The first 6 rows are patterns. Each new row is the sum of 2 different patterns, raised or lowered, with some noise. Before adding, each is slid sideways (what falls off one end comes back at the other) and multiplied by a number that may be negative. Names go in the order of the patterns.
In the rows, zero is written as 128.
Some rows, each with the names of its patterns after it:
[137 131 147 120 128 106  81 135 130 145 130 154 124 139 140 175 129 124
  81 175 133 134 125 133 153 125 106 128 152 127 130 119 130]
zad
[131 137 138 129  94 134  81 151 134 140 132 141 148 105 121  97 136 139
 162 116 121 135 122 175 120 140 128 141 127 147 107 175 116]
toged
[117 119 129 133 131 129 118 123 136 117 105 137 133 127 104 110 126 131
 126 114 139 134 126 124 118 123  81 129 137 121 140 127  99]
kif
[136 152 139 116  81 119  99  81 143 116  97 123 153 115 105 125 162  98
 128  96 112 102 147  87 130 141 158 175 136 149 114 154 131]
tezup
[137  93 175 118 136 114 149 137  97 146 121 133 123 128 103 127 159 142
 108 154 105 137  84 134 115 119 140 130 133 132 121 124 128]
nal
[131 134 125  98 136 128 112  87 171 128 103 133 160 151 129  93 129 140
 151 119 175 114 138 145 175 134  81 118 125 116 117 125 129]
Gagak

New rows. What belongs after each?
[125 162 110 183 141 106  97 162 165 177 142 197 152 162 157 134 141 147
 171 148 153 162 175 143 108 178 138 135 111 138 205 131 144]
nal Gagak
[156 115 129 143 123 118 119 116 127 144 114 153 137 113  94 128 133 124
 134  96 125 113 106  72 131 108 157  80 158 118 126 125 162]
zad toged
[134 129 141 130 138 114 147 110 134 110 139 133 135 138 114 170 123 130
 114 145 134 120 150 131 153  85 129 120 138 154 130 113  91]
toged kif
[121 142 139 138 102 157 151 129 147 149 147 143 119 142 142 171 142 179
 129 144 153 140 150 115 130 153 134 111 133 138 147 152 144]
kif Gagak
[131 153 146 106 187 124 143 131 164 139  92 122 120 131 129 130 132 129
 134  91 106 150 129 129  93 151 126 104 139 169 159 135  92]
kif Gagak
[114  95 120 127  74 118 104 145  85 158 108 118  96 162 159 125  77 178
 135 128 117 123 142 121 123 114 144 132 156  78 123 150 121]
zad Gagak
[219 138 212 141 175 171 217 145 149 135 154 150 155 152 127 164 122 172
 131 174 159 151 132 177 149 104 166 195 207 146 114 162 163]
toged Gagak
[139 102 139 101 118 140 138 143 140 128 123 130 149  94 162 132 147 121
 137 128 103 154 127 130 138 140 110 130 155 143  81 160 120]
kif nal
[137 158 154 180 146 150 162 171 171 167 236 161 207 184 161 173 195 185
 147 188 196 170 134 200 177 178 222 190 158 200 185 164 117]
tezup nal
[153 131 149 164 180 107 148 142 170 133 159 169 133 134  98 162 151 187
 152 146 133 177 137 215 142 185  97 206 162 144 143 149 170]
zad nal
[142 135 127 157 149 135 144 102 149 155 135 131 155 160 120 107 169 135
 108 114 137 194 136 163 105 144  93 149 124 112 119 140 200]
toged Gagak
[113 123 172 146 106 153 122 145  94 163 126 167 136 177  83 182 130 117
 100  90 152 111 182  94 129 121 110 116 133 196 147 184 174]
toged tezup
[119 116 118 123 119 131 164 136 146 123 109 111 146 114 133 114 110  87
 121 134 159  83 128 139 116 113 106 145 155 124 103 124 134]
zad kif
[ 65  71  81  98  67  67  82 111  36  57 100  75  51  38  60  98  77  64
  48  90  45  84  64  53  36  33 109  89  70  94  82  53  65]
kif Gagak
[150 162 130 164 127 198 141 134  76 184 184 159 147 161 177 148 129 147
 167 150 170 135 150 167 180 136 142 166 127  87 139 151 187]
zad Gagak
[ 46 139  97  75  97 114 153 137 154 132 123 130 158 104 124 108 148 101
 147 114 172  99 153 193 133 117  96 151 167 137 139 115 129]
tezup Gagak
[112 120 140 101 112 112 109 100 123 152 126 146 156 141 125 132 126  89
 128 157 127  98 139 114 139 129 144 108 140 124 125  88  77]
kif tezup
[126 164 144 190 120 163 155 135 160 160 212 203 196 140 140 151 133 155
 133 170 122 186 158 199  86 166 162 158 162  96 171 173 162]
zad toged
[ 81  90  82  86  70  58 141 115  70  76 111 104  60  95  88 114  89  77
  68  92 129 107  67 116  58 107  50 113 111  79 103  85  96]
zad nal
[127  81 136 111 150 121 122 102 120 115  95 129  87 138 117 126 128 121
 117 110 119  96 107 113 144 114 113 114 125 160 113 125 113]
toged kif
[130 126  91 132 173 141  94 151 114 146  97 127 119 110 146 132 153 174
 120 124 116 136  84 168 115 127  81 146 140 148 105 122 130]
zad nal
[125 130 144 134  79 139 132 100 148 120 162  95 139  99 126 123 125 120
 136 138 106 109 133  85 138 136 127  98 118 145 136 121 125]
toged nal
[138 111 119 139 156  81 128 157 109  91 102 139 163 121 108 104 138  73
 126 114 109  92 121 197 126 114 136 118 122 144 126 122 120]
kif Gagak
[117 147 110 145 113 100  93  44 113 112 121 112 116  86  91 104 128 155
 127 138 141 103 134 130 101 109 133 132  99  78 136 122 137]
kif tezup
[ 98  98 139 118 117  67  91  61  78 120  91  87  70 127  88  89  94 129
  70 120  50 101  83 112  69 105 136 121 170  96 116  87 121]
toged tezup
[186 120 173 155 215 159 167 186 160 163 158 153 169 129 167 164 195 131
 174 132 171 138 158 202 152 174 153 167 174 182 148 144 156]
kif nal
[ 82  92 104  92  81 133  97  84  93 131 120 121 113  99 110 108  96 120
  97 103 108 103 108  73 131  68  91  92 104 101  90 111 117]
zad Gagak
[147 155 141 148 144 136 133 204 150 123 155 191 159 145 117 153 169 175
 184 191 127 164 152 193 180 115 148 145 132 136 145 159 156]
kif Gagak
[100 159 143 173 126 203 128 155 160 192 144 111 104 146 166 152 148 150
 176 155 101 137 140 148 153 161 134 144 151 153 173 135 132]
zad toged
[126 100 106 183  90 107 112 104 109 162 121  86  96 125  82 132 110 160
  96 132 140  88 101 105 126 133 116 107 102 155  53 113 104]
kif nal
[142 109  95 142 183 156 151 207 106 149 172 170 113 108 145 132  91 151
 128 161 148 159 111 146 135 119  92  60 155 113 126 111 152]
tezup Gagak
[142 149 127 153  96 144 130 165 123 129  84 180 103 144 126 130 143 128
 137 127 182 115 128 116 130 130 120 160 131 153 110  89 114]
zad toged
[151 141 148 171 167 148 178 151 163 105 171 151 140 130 200 163 141 159
 187 181 167 106 191 164 186 142 217 153 149 188 199 170 115]
nal Gagak
[128 130 154 130 108 122 139 116 127 142 116 130 140 175  77 122 126  80
 100 104 135 156 145 107 111 141 119 136 112  69 119 121 169]
zad Gagak
[112 114  77  59 117  83  66 112  84  69  93 128  92  72 106 149  64  95
  72 106  93 117  62 102 122 115 134 108 121  95 126 142 104]
kif tezup
[132 147 109 163 128 171 130  94 120 146 118  92 113 145 109 152 117 142
 130 138 122  85 161 125 103 137 157 146 120 128  87 146 139]
nal Gagak
[127 113 103 154 108 136 144 163 119 119 131 119 170 140 131 127 148 153
 116 109 184 114 110 119 136 152  98 125  71 154 101 148 124]
toged Gagak
[ 67 152 137 182 133 177 143 143 156 211 197 158 135 242 145 170 179 163
 155 163 152 158 147 180 154 173 170 187 139 209 145 142 105]
zad tezup
[125 150 150 109 132 124 144 101 118 108 124 143 133 125 145 133 127 130
 130 103 129 127 145 118 158 138  88 138 121 138 134 135 116]
kif nal
[149 128 101 152  87 115  82 125 104 149 134 122 106 134 142 117  90 121
 118 108 146  98 168 108 114 122 127 127  52 165  61 146 110]
toged nal
[144 146 155 125 147  93 135 120 126 148 130 147  70  99  94  59 130 130
  96 119 139  99  90 112 156  92 108  94 121  82 129  78 139]
kif tezup
[147 150 143 119 140 152 164 129 185 170 145 110 136 135 116 158 135 138
 107 140 146 188 111 115 176 141 147 112 163 171 122 137 142]
zad nal
[ 99  92  92 108 119  78 106 117 134  48  87 120  99  72  72 108 134  99
  87  73 104  28 112  98  81  70  94 120 101  96 112 112 105]
kif Gagak
[109 117 144 107 129 155 133 208 124 146 125 158 132 103 154  93 138  94
 133 107 101 158  96  95  95 156 127 141 115 148 109 122 144]
toged tezup
[116 142  85 140  75 143 115 132  81  89 156 153 104 158 127 168 120 133
 128 117 151 111 120 146 167  84 117 180  77 103  95 136 139]
nal Gagak
[110 145  89 131  70 116  97 107 114 110 154  92 108  84 123 116 123 115
  55 107 117  94 118 106 128 123  85 127 100 104 100 108 140]
toged nal
[141 109 147 134 132 157 129 116  74  86 108  91 148 117 120 119 152 125
 141 125 148  70 158 105 118 103 143 112 125 119 148 178 131]
zad tezup
[144 126 128 134 125 125 111 136 138 144 134 120 128 130 130 115 157 171
 129 113 108 133 120 135 116 136 108 133 134 158  98  91 133]
zad kif
[ 60 167  72  74  90 125  83  67 127 143 112  99  70  59  96 130  64 114
  71 139 133 113 111  96 109 130  67 138 112  87  56  98 116]
toged tezup
[ 70 160 126 130 121 128 138 115 106 114 128 127 127 112 108 117 123 141
 114 111 107  81 127 121 130 120 114 118 137 129 175 122  97]
zad kif
[ 99 139 126 109  97 150 182 180 132 176 122 152 162 127 119 165 159 125
 112 164 145 166 147 159 109 179 138 144 146  95 132 109 150]
zad tezup
[ 70 121 146 132  95  64 109 125 132  92 164 102 118 125 149 112  31 101
 113  94 108 107  92 106 112 108  84 122 111  87  66 158 103]
kif Gagak
[148  89 161 134 200 122 141 148 118 167 124 139 142 148 134 140 152 124
 135 129 153 123 127 139 121 106 146 143 143 160 144 119 104]
toged nal
[128 122 157 176 154 154 208  86 166 170 142 111 156 196 142 155 149 138
 163 155 157 106 204 149 161 108  90 106 136 164 113 146  94]
toged tezup
[161 159 173 186 142 150 151 146 118 166 152 148 106 138 156 189 123 141
 163 164 150 135 148 166 114 142 164 149 172 153 124 144 136]
zad kif
[170 144 155 164 122 180 161 205 171 193 204 122 173 155 179 140 178 181
 170 140 170 154 168 178 189 164 188 153 152 127 147 147 147]
toged tezup
[188 150 152 145 142 160 143 135 118 196 137 151 127 162 157 123 172 133
 149 124 110 131 148 180 156 149 159 134 160 146 149 131 104]
zad nal
[154 141 183 157 198 108 182 166 221 168 124 125 179 135 129 123 113 146
 139 157  99 156 143 114 100 202 186 131 176 218 159 159 139]
tezup Gagak
[133 158 116 130 160 162  68 125 168 121  97  98 127 165 126 128  98 135
  65 103 123 111  96 122 189 133 138 147 173 128 123  86 156]
zad Gagak
[149  86 122 149 143 118  61 121  93 153 112 166 105 132 146 141 116  52
 113 120 128  99 110 123 116 153 107  98 123 124 101  93 139]
toged Gagak
